There are 9 hidden switches. A switch that is on adds its own fixed numbers to the row, and there is some noise. The rows also spread widely along 13 directions, which tell nothing about the answers.
In the rows, 128 means zero.
Known rows, each followed by its switches (1 for on, 0 for off):
[126 160 110 126 135 132 131 161 122  68 126 105  86 149 166 107 111 161
  65 162 153 169 137 122 151 142  99 175 122 135  97  91 151 134 170  94
 138] -> 1 0 0 1 0 0 0 1 0
[130 158 148 167 143  85 126 128 134 162 120 150 169 108 136 156 135 124
 203 127 148  93 129 133 129 108 117  92  76 139 134 125 137 121 127  93
 106] -> 0 1 0 1 0 0 1 1 1
[103 156 148 155 159  58 121 152 153 114 129 147 150 114 173 113 109  81
 165 113 138  86 129 146 130  84 150 108 123 124  96 118 154 116 119 106
  97] -> 1 0 0 0 1 0 1 0 1
[134 182 138 144  92 143  66 165 164 100 126  56 115 170 146 153 102 201
  97 164 147  99 212 118 160 128 122 181 155  91 130  90 103 155 144 150
  69] -> 0 0 0 1 0 1 1 1 0
[100 176 141 151 108 109 139 161 105 102 189 102  88 156 170 126 120 126
 100 189 125 136 162 127 193 124 117 140 105 101 169 158 120 165 191  78
 100] -> 0 1 0 0 0 1 1 1 1
[127 136 136 135 125 125 128 114 118 146 112 119 134  85 170 126  92 111
 168 157 152 175 143 127 142  85 104 146 107 172 171 117 121 137 160  60
 107] -> 1 0 0 0 0 0 1 0 1
[160 152 121 168 150 109 115 127 110 125 136 158 139  94 120 145 120 149
 144 160 134 139 140 124 155 104 141 128  71 147 160 126 126 140 136  66
 121] -> 1 0 1 1 0 1 0 1 0
[181 170 139 240 108 117  61 163 170 124  88 139 103 147 111  69 126 155
 118 105  94 179 210 110 176 116 169 113 132 115  71  91 164 170 112 148
 129] -> 0 0 0 1 1 1 1 0 1
[129 193 184  99 117  94 125 162 135 114 177 142 125 122 143 160  84 141
 137 217 157  59 135 137 195 123 135 156  86 118 159 138  98 168 182  73
 116] -> 1 0 0 0 0 0 1 1 1
[147 115 130 148  99 142 108 126  95 149 129 157 135 102 136 140 133 138
 126 165 141 179 145 116 116 108 121 168 123 161 134 119 113 115 113 111
 106] -> 0 0 1 1 0 0 1 0 1
[128 149 166  85 143  74 146 127 161 112 185 157 114 165 146  86 104 114
  98 159  96 138 128 127 129  72 192 188 143 125 123 119  99 108 125  78
  65] -> 0 0 1 1 1 0 1 1 0
[ 89 159 133 128 147 116 152 158  97  94 179 108  96 115 204 143 121 136
  96 190 141 165 117 119 128 104  86 177  89 143 157 118 139 101 173  53
  96] -> 1 0 0 1 1 1 1 1 1
[ 98 168 118 182 133  88  93 165 101 110 150 124 112 106 173  97 119 118
  92 148 120 135 165 126 128 117 135 107 118 119 114 152 169 107 135 109
 126] -> 0 0 0 1 1 1 1 1 1
[112 127 169  76 115  92 139 103 122 189 157 153 153  94 131 143 124 110
 163 162 130 120 138 116  98  78 161 137 130 158 149 132  97  79 102  84
  99] -> 0 1 1 1 0 0 0 1 0
[178 129 110 212 115 145 116 141 124  97 139 174 132 169 113 146 159 155
 119 139 132 171 136 119 172 131 128 162  92 123 115  97 114 170 124 121
  89] -> 0 0 1 1 0 1 1 0 0
[134 128 124 184 115 114 122 133 118 146 114 153 134 105 150 126 135 106
 155 131 132 171 148 121 147  97 128 124 116 156 120 122 136 146 118  88
 106] -> 1 0 1 0 0 1 1 0 1
[122 168 124 159 115 109 102 158 105 120 163 126 109 147 156 111 122 145
  77 173 122 135 138 123 125 139 139 158 123 126 112 133 127 110 131 119
  99] -> 0 1 0 1 1 0 1 1 1
[140 120 134 155 102 124 164 133  88 130 157 198  99 114 147 120 121  93
 125 194 116 185 110 126 167 111 145 168  75 181 135 137 119 158 146  58
 140] -> 1 0 0 0 1 1 0 1 1
[154 139 168 136  80 126 126 134 156 160 101 133 128 131 156 136 100 134
 172 161 142 175 173 114 146  87 134 198 129 176 115  72  98 150 131  91
  87] -> 1 1 0 1 1 0 1 0 1
[159 192 152 131 137 124  68 144 152 127 170 138 145 141 112 121 106 203
  76 174 126 103 116  99 148 125 159 158 102 106 117  70 112 106 139 114
  73] -> 0 0 1 1 1 1 0 0 0
[100 150 169 133 126  65 130 172 154 127 120 139 155 147 160 160 128 112
 176 130 152  53 152 141 113 110 136 140 128 127  66 108 134 114 100 131
 107] -> 0 1 0 1 1 0 1 1 1
[124 167 121 125 104 114 104 180 108  81 132 135 108 134 151 136  92 163
  65 199 160 111 167 126 159 148 134 197 122 142  88 121 123 153 140  98
 144] -> 1 0 1 1 0 1 0 1 1
[115 125 110 175 108 122 125 142 146 130  98 106 151 159 173 133 142 109
 168 107 138 137 159 129 131 107 117 136 149 132 108 109 122 144 116 131
  56] -> 0 0 1 0 1 0 1 0 0
[165 163 134 174 119  97 107 135 152 117 155 169 110 171 124  86 118 135
  95 147  94 142 143 127 162 119 192 161 126 118 117 126 111 157 120 109
  82] -> 1 0 0 1 0 0 1 1 1
[130 127 139 119 126  94 165 151 144 126 118 144  94 135 128 145 146 115
 120 134  96 142 163 128 111 128 164 153 146 148  98 168 122 137  86  96
 145] -> 1 0 1 1 0 0 1 1 0
[148 159 173 120 119  74 137 174 153  96 134 172 115 150 131 138  84 112
 137 181 128  69 147 154 174 123 177 179 110 138  92 136 110 183 125  95
 140] -> 1 0 0 0 1 0 1 1 1
[123 105 129 146  93  99 138 187 154  81  93 137  96 197 140 143 154 123
  96 120 116 116 204 143 110 148 153 199 195 125  28 139 124 156  59 176
 129] -> 0 0 1 1 0 0 1 1 1

New rows. What belongs after each?
[193 126 133 205 139 141 107 145 117 114 170 199 124 151  69 163 174 180
  97 151 110 137 113 121 147 159 147 154  87 106 123 123 115 136 101 142
 113] -> 0 0 1 1 0 0 0 0 1
[124  98 154 137  68 105 149 142 159 161  96 152 144 149 133 181 152 103
 193 123 123 110 205 127 121  95 156 160 163 150  87 135  90 160  67 140
 100] -> 0 0 1 1 0 1 1 1 0
[119 173 176  75 121  97  74 145 149 127 114  89 128  89 153 130  61 153
 128 172 168  96 193 123 134  77 139 156 140 138 116  89 126 109 137 101
 126] -> 0 0 0 1 0 1 1 1 0
[155 137 138 165 116 152  97 146 127 126 147 125  99 142 106 130 144 168
  87 154 111 161 159 113 141 137 134 150 140 103 139 126 119 135 121 144
 105] -> 0 0 1 0 0 0 0 0 1
[108 122  93 182  85 190  87 172 120 141  57  30 113 128 150 226 160 197
 128 137 147 114 207 119  88 186  48 143 151 133 122 138 135 137 101 183
 126] -> 0 0 0 0 0 1 0 1 1
[152 158 121 144 201  39 118 130 149  98 103 163 131 106 132  75  95 100
 138 100 117 132 133 148 116  80 184 109 111 152  91 129 166 114 102  58
 136] -> 1 0 1 1 0 0 1 1 0
[142 172 138 114 110  61  63 153 121 116 119 169 149  93 140  66  47 103
 101 168 149 104 171 133 149  92 209 152 143 153  67 124 126 124 107 108
 140] -> 0 0 1 1 1 0 1 0 0
[104 148 136 110 135 129  94 122 125 155 144  85 127  89 149 136 122 154
  99 144 124 141 150 112  80 108 124 130 152 123 153 130 123  60 116 125
  99] -> 0 0 0 1 0 0 1 0 0
[ 90 142 144 116 144  97 148 149 118 132 165 116 139  87 162 176 121 103
 155 167 126  91 146 128 132  97 138 123 112 130 177 168 111 118 132  76
 101] -> 1 0 1 0 1 1 0 0 0
[ 99 169 168 136  79 127 175 180 117 164 161 124  61 144 119 154 186 132
 104 176  79 129 157 104 160 196 114  95 123 110 112 206 138 157 149 118
 179] -> 0 1 0 0 0 0 1 1 1
[120 172 169 103 105  74 110 142 213 165  77 102 155 164 147 116  98 140
 172 114 122  78 204 122 131  98 161 137 170 128  87 103 111 153 108 110
  69] -> 0 0 1 1 0 0 1 1 1
[105 151 104 132 120 125 116 150 106  99 134  98 160 124 179 158  97 136
 131 166 175  92 146 137 135 129 100 168 109 138 154 124 107 134 154 110
  85] -> 0 0 0 1 1 0 0 0 0
[124 173 157 164 100 122 101 145 155 165 124 125 149 123 145 152 137 164
 167 150 147 118 175 104 162 110 114 124 113 124 132  83 130 141 142 106
  82] -> 1 0 1 1 0 1 0 1 1
[136 191 163 117 143  53 128 142 159 138 148 151  99 139 126  84  91 128
 100 151  85 117 150 124 155 110 202 127 118 134 102 144 126 140 125  57
 123] -> 1 1 0 1 0 1 1 1 1
[ 69 175  96 193  96 130 108 193  87 135 137  82  87 111 154 146 188 137
  77 143 110 114 176 108 133 195  93  45 141  94  99 203 175 120 127 149
 163] -> 0 0 1 0 0 1 1 1 0
[144 129 128 140 129 110 166 112 177 161  96 143 119 190 117 105 141 131
 144 104  73 138 130 125 124 136 160 122 128 142 114 139 120 165 110 100
  91] -> 0 0 0 0 0 0 0 1 1
[130 116 139 210  98 122 145 145 138 141 104 147 130 144 158 142 156  97
 201 119 129 156 167 128 155  96 108 124 104 145 112 113 144 172 127 117
 101] -> 0 0 0 0 1 1 1 1 1
[134 151 134 174 150 110 158 182 126 110 133 150 104 134 121 178 171 152
 126 151  99 119 131 123 125 160 107 126  75 131  97 156 155 140 116  91
 153] -> 0 0 1 1 1 1 1 1 1
[168 131 159 182 143 110 107 138 116 126 135 165  92  88 118 130 141 140
 126 150 113 197 168 117 132  82 148 145 105 148 125 118 146 117 103  90
 146] -> 1 0 1 1 0 1 1 1 1
[125 128 108 160 174  81 157 148 134 106 122 144 122 127 122 128 151 112
 126  97  95 132 149 129 122 128 150  97 110 130 107 168 157 131 104  91
 142] -> 0 0 1 1 0 1 0 0 0
[131 184 158 109 131  87 148 171 121 115 164 145  93 136 124 125 124 140
  89 181 105 117 137 122 148 146 156 142 104 131 104 162 128 132 141  72
 147] -> 0 1 1 1 1 0 1 1 0
[ 85 108 158 128 115 124 127 152 108 105 149 116 119  99 174 155 141  95
 143 140 176 142 155 129 122  87  87 140 147 122 112 105 145 100 131 146
 130] -> 0 0 0 0 0 0 1 0 0
[148 129 161  99 150 102 122 101 104 156 152 184 120  80 127 104 102 119
 118 176 124 180  91 118 109  62 151 151  90 179 134 108 124  85 120  50
 120] -> 0 0 1 0 0 1 1 1 1
[ 98 177 121 109 127  95 147 173 160 118 102  77 151 150 172 193 114 154
 158 151 138  44 163 138 118 151 113 159 123 137 127 155 105 147 125  84
  81] -> 1 0 1 1 1 0 1 1 0
[134 116 113 211  97 104  89 104 127 212  69 183 158 109 151  80 158  93
 162  92 121 194 124 107  63  93 161 106 149 192  36  71 157  68  50 144
  96] -> 1 1 0 1 1 0 1 1 1
[ 50 128 127 149 113  73 204 171 161 119 145 114 119 172 181 167 188  64
 158  95  96  77 173 134 130 149 134 101 166  96 104 198 129 150 103 131
 106] -> 1 0 0 1 0 0 1 0 0
[106 138 137 148  90 111 145 167 158 127 154 163 124 198 128 154 181 134
  90 128 109  84 122 111 140 171 150 142 150  99  37 121 117 139  90 165
 105] -> 0 0 0 1 0 1 1 0 0
[128 110 159 144 117 126 163 135 156 146  99 110 126 123 148 175 144 124
 199 121 128 154 183 125 122  97 100 149 125 145 152 125 121 147 125 107
 107] -> 0 0 0 1 0 0 1 0 1
[ 89 196 147 102 138  55 104 202 131  82 163 119 127 163 148 141 107 152
  67 167 145  19 149 143 130 158 155 152 143  88  67 154 126 116 117 126
 116] -> 0 1 1 1 0 0 1 1 1
[126 154 105 149 106 118  92 141 135 148  93 105 127 140 160 115 100 146
 103 145 111 130 170 124  94 136 149 160 147 152 113 141 116 120 100 122
  86] -> 0 0 0 1 1 0 1 1 1
[ 97 143 144 116 124  77 132 153 137 152 130 149 156 136 130 162 134 111
 147 142 127  33 140 141 115 149 155 108 135 121 103 174 119 130  93 126
 110] -> 0 0 1 0 0 0 0 1 1
[ 51 102  84 169  91  93 157 110  83 176 168 174 157 145 204  99 177  53
 117 130 107 167 112 115  85 100 145 114 146 150 126 165 118  85  91 101
  36] -> 0 0 1 1 0 1 1 1 1
[125 110 105 115 146 104 175 118 127 132  89 144 127 140 137 118 124 105
 135 114 116 168 112 129 115 112 139 139 114 180  90 125 128 135 110  65
 123] -> 0 1 1 0 0 1 0 0 0
[140 181 113 141 159 113 108 154 105 120 121 143 138  96 119 157 113 169
 112 166 140  88 105 125 130 163 110 111  57 147 107 142 151 122 136  80
 166] -> 0 0 0 1 0 1 1 1 0
[ 95 124 138 135 103 106 185 129 125 154 168 142 118 139 163 161 159 102
 152 160 104 125 153 125 134 124 137 144 125 131 180 184  97 144 133  84
  88] -> 1 0 0 1 0 0 0 1 1
[121 140 191 107 147  80 167 171 162 107 164 146 101 153 138 158 149 130
 133 154 104 104 147 130 118 106 146 173 126 118 105 136 125 120 110 101
 114] -> 0 0 1 1 1 0 1 1 1
[160 130 153 149 143 136  92 128 115 142 127 144 118  88 112 139 135 155
 124 150 129 169 133 118 110 107 121 135 113 141 134 113 137  99 113 114
 132] -> 0 0 1 0 0 0 1 0 1
[117 194 163 108 122  84 155 169 150 140 156  97  96 156 135 150 113 151
 114 177  74  75 172 129 144 160 161 139 114 113 159 204 102 153 142  76
 111] -> 0 1 0 1 1 0 1 1 1
[ 74 160 140 104 169  75 158 157 156 119 134  60 112 110 187 128 108 107
 143 133 102 111 179 135 115  97 132 115 144 120 181 179 136 118 150  58
  92] -> 1 0 1 0 1 0 0 0 1
[ 82 154 149 140  73  94 150 178 128 109 167 124 107 187 175 131 143 108
 112 163 137 105 179 126 168 139 130 155 153 103 100 145 113 160 144 128
  95] -> 0 1 0 1 0 0 1 1 1
[118 176 184 107 111 101 104 166 140 119 176 111  99 145 132 125 134 159
  88 170 134 120 173 111 144 112 145 153 157  91  99 106 126 104 135 129
 113] -> 0 1 1 1 0 0 1 1 0
[171 113 131 228 127 154 111 145 135 101 119 147  88 177 130 114 171 150
 113 120 117 211 133 124 130 116 106 164 121 127  83  66 158 132 115 157
 101] -> 0 0 0 0 1 0 1 1 1
[120 176 117 125 140 141 110 136 137 121 167  74 126 156 138 166 119 183
  93 163 119  91 124 123 137 156 111 142 116  94 187 148  92 130 156 109
  59] -> 0 0 0 0 0 0 1 0 0
